All groups share one centre, and each spreads out both ways along 6 directions, with some noise.
In the rows, zero is written as 128.
Known rows, each followed by its group:
[144 156 208  86 105 135 155 203 150 159]
Y
[168  96 106  99 153 163  68 103 152 131]
W
[162 158 122 161 134 168  19  72 132 142]
W
[108 152 166 124 119 142  99 131 105 141]
Y
[ 93 153 149 171 136 118 132 130 121 123]
Y
[141  92 175  68 175 174 107 163 202 129]
A
[134 105 135 118 144 147 139 113 140 118]
Q
[164  98 169 114 145 157 111 131 177 113]
W
[113 185 126 160 133 148 118 126 169 109]
Q
[104 133 146 141 158 133 150 115 145 126]
Q
[101 118 140 132 117 104 148 187 118 120]
A
[133 141 147 134  97 130 106 134 126 117]
A
[148 157 146  97 106 150 139 123 142 144]
Y
[214  89 127 139 130 151 142 167 121 162]
Y
[154 132 106 171 134 133 158 100 175  92]
A
[ 78 159 180 123  57 120  41 141 109  76]
Q
[103 165 216 137  81 141 173 140 131 111]
W
[163 137 114 157  81 136  98  84 108 113]
A
[181 122  63 181  85 103 156 140 146  72]
Y
[215 123 108  80  66 176  66 103 137 123]
A
[192 116 138 127 128 133  87 154 167 131]
W
[128 179 128 138  74 131 115 123 119 120]
A
[158 192 156 162  80 143  65 111 108 145]
W
[109 124 134 102 123 179 101  77 109 121]
W
[202 143 158 128  89 120 102 160 136 152]
Q
[149 180  99 144  75 136 132 129 107 142]
Q
[193  91 166 105  91 120 103 158 140 116]
Q
[ 96 182 163  98 120 135 155 121 217  89]
Y
[107 116 201  94 139 150  54 149  99 155]
A
[131 107 122 128 110 127 150 126 138  97]
Q
[121 159  94 148 121 128 137  74 189  73]
Y
[107 129 134 115 137 162 109  95 126 130]
W

New rows, each followed by its group:
[ 60 166 114 168 169 156 152 104 182  89]
Q
[126 159 165 113 102 135 126 154 150 120]
Y
[132 125 159 118 124 133 118 121 116 139]
Q
[ 29 200 212  82 125 156  75  92 150 116]
Y
[129 106 110 102 139 119 135 153 146 121]
W
[134 181  94 151  91 116 158  98 154 102]
Y
[129 103 118 104 144  96 159 179 159 121]
W
[129 150 131 122 132 154 138 115 156 137]
A
[120 135 157 127 108 125 103 154 121 119]
A
[131 128 134 119 134 117 133 151 138 132]
W
[101 171 113 139 108 137 102  70 142  95]
Y
[144 162  72 158  78 117 133  92 161  72]
Y
[128 104 134 163 128 119 119 126 101 121]
A
[138 114 116 125 102 122 161 130 119 113]
Q
[ 88 200 152 137 156 188  56  82 140 158]
Q
[196  93 173  97 120 118 135 128  78 197]
Q
[141 131 162 116  88 141  62 132 114 122]
A
[138 145 129 140 160 161 131 108 162 149]
Q
[135 118 137 136 116 127 127 152 126 116]
A
[118 133 154 101 160 164 122 120 148 146]
A
[144 134 162 115 113 140  78 125 130 131]
Q
[ 72 137 165 171 162 131 100 118 131 110]
Y
[113  98 108 135 122 111 217 120 121 104]
Q
[112 137 130 125 130 115 142 141 135 126]
W
[118 189 155 137 177 188  73  85 148 177]
Q
[189 108 144 145 100 129 142 199 110 154]
Y
[144 106 122 135 130 142 123 128 113 125]
A
[100 190 150 168  79 120 130 135 128  96]
W
[159 120  88 113  75 125 177 123  82 131]
Q
[119 168 159 170 103 134 131 137 155  94]
W
[118 179 100 129  85 125 123  78 183  65]
Y
[101 141 202 137 111 127  92 192  81 164]
Y
[172  62 163  88 127 155  87 125 144 111]
Q
[143 142 114 165  78 108 145 148 134  88]
A
[193  92  75 181  97 125 122 137 117 106]
Y
[113 152 158 114 104 136 104 133 142 117]
Y
[149 129 158 114 105 158 106 125 138 122]
W
[182 115 179 102  58 109  58 170 119 117]
Q
[ 85 169 180  85 117 134 109 183 128 151]
A
[146 176 120 140 104 153  96 133 142 130]
Q
[146 127 131 163 104 132 105 145  85 136]
Y
[220 121 131 127 126 149  34 132 156 154]
W
[110 131 117 166 112 136  73  97  87 116]
Y
[130 119 184 139 129 135 123 188 123 146]
Y
[ 24 197 153 128  65 122 196 112  60 113]
W
[100 155  92 153  97  99 252 109  54 154]
Q
[168 134 133 157 114 162  76  59 139 113]
A
[ 63 123 143  92 119 173 141  73 103 112]
W
[141 154 123 142 107 130 135 119 135 128]
Y
[107 151 145 144 114 154 111 101 136 105]
W
[ 73 179 159 163 102 108 113 149 100 120]
Y
[135 177 109 132  90 154 101 119 112 135]
Q
[131 139 125 147 114 132 123 121 149 109]
Y
[ 51 143 150 173 134  74 192 225 116 105]
A
[133 160 150 125  88 123 127 159 136 121]
Y
[111 167 127 154 133 152  87  89 123 123]
W
[134 179 123 140  84 137 119  98 115 128]
A
[109 137 161 120 139 138 124 148 153 125]
A
[143 139 123 116 108 133 101 131 116 140]
W
[151 153 132  88  95 155 119 146 163 123]
A
[154 114 103 119 133 109 110 159 148 124]
W
[170 158 144 146 109 165  39 163 223  75]
Q
[109 132 196 131 124 109 107 140 123 116]
Q
[115 155 112 148  75 107 160 146 125  91]
Q
[121 148 154 102 101 141  86 136  90 152]
A
[136 170 161 128 129 149  83 110 110 178]
Q
[121 147 197 134 121 160 137 118 147 118]
W
[131 146 176 136 110 130 127 171  89 168]
Y
[112 187 136 172 137 142 153  68 175 112]
A
[ 92 172 149 115 131 141 120  96 173 104]
Y
[ 94 145 166 182 138 108 123 131 137 100]
A
[106 140 180  94 169 169 110  96 165 145]
Y
[ 67 172  63 144 136 107 108 111  92 132]
W
[ 84 139 158 137 161 151 104  94 151 116]
Y
[137  93 119  81 154 150 110 117 130 141]
W
[ 86 162 130 136  95 149 118  94 107 102]
W
[152  82 143 113 111 100 186 140 103 122]
Q
[ 63 156 196 113 168 159  92  91 158 126]
Y
[150 106 124 115 117 136 122 145 120 126]
A
[162  96 142 113 143 129 166 117  96 180]
Q
[ 99 165 129 166 133 128 125 101 104 143]
Y
[132 146 159 133 133 183  72  71 124 140]
W
[ 73 165 110 180  95 125  44  64  64 105]
Y
[ 90 137 190 152  99  86 117 171 153  67]
Q
[110 122 168 117 167 151 118 114 192 108]
Y
[109 166 131 140 107 125 118 130 121 119]
W
[163  59 115  71  60 146  93 122 111  71]
Q
[128 179 188 136 135 137  68 120 117 180]
Q
[135 123 130 114 116 143 115 134  94 150]
A
[140 157 148 145 127 130 127 131 136 145]
Q
[153 109 143 125 147 166 100 107 107 161]
Y
[157 119 132 164 159 135 161 142 144 140]
Y
[140 106 125 122 148 113 138 166 173 116]
W
[106 164 126 149 104 144  95 139 165  83]
Q
[138 153 154 141 106 117 119 142 122 136]
Q
[102 138 134 107  98 122 151 143 114 118]
W
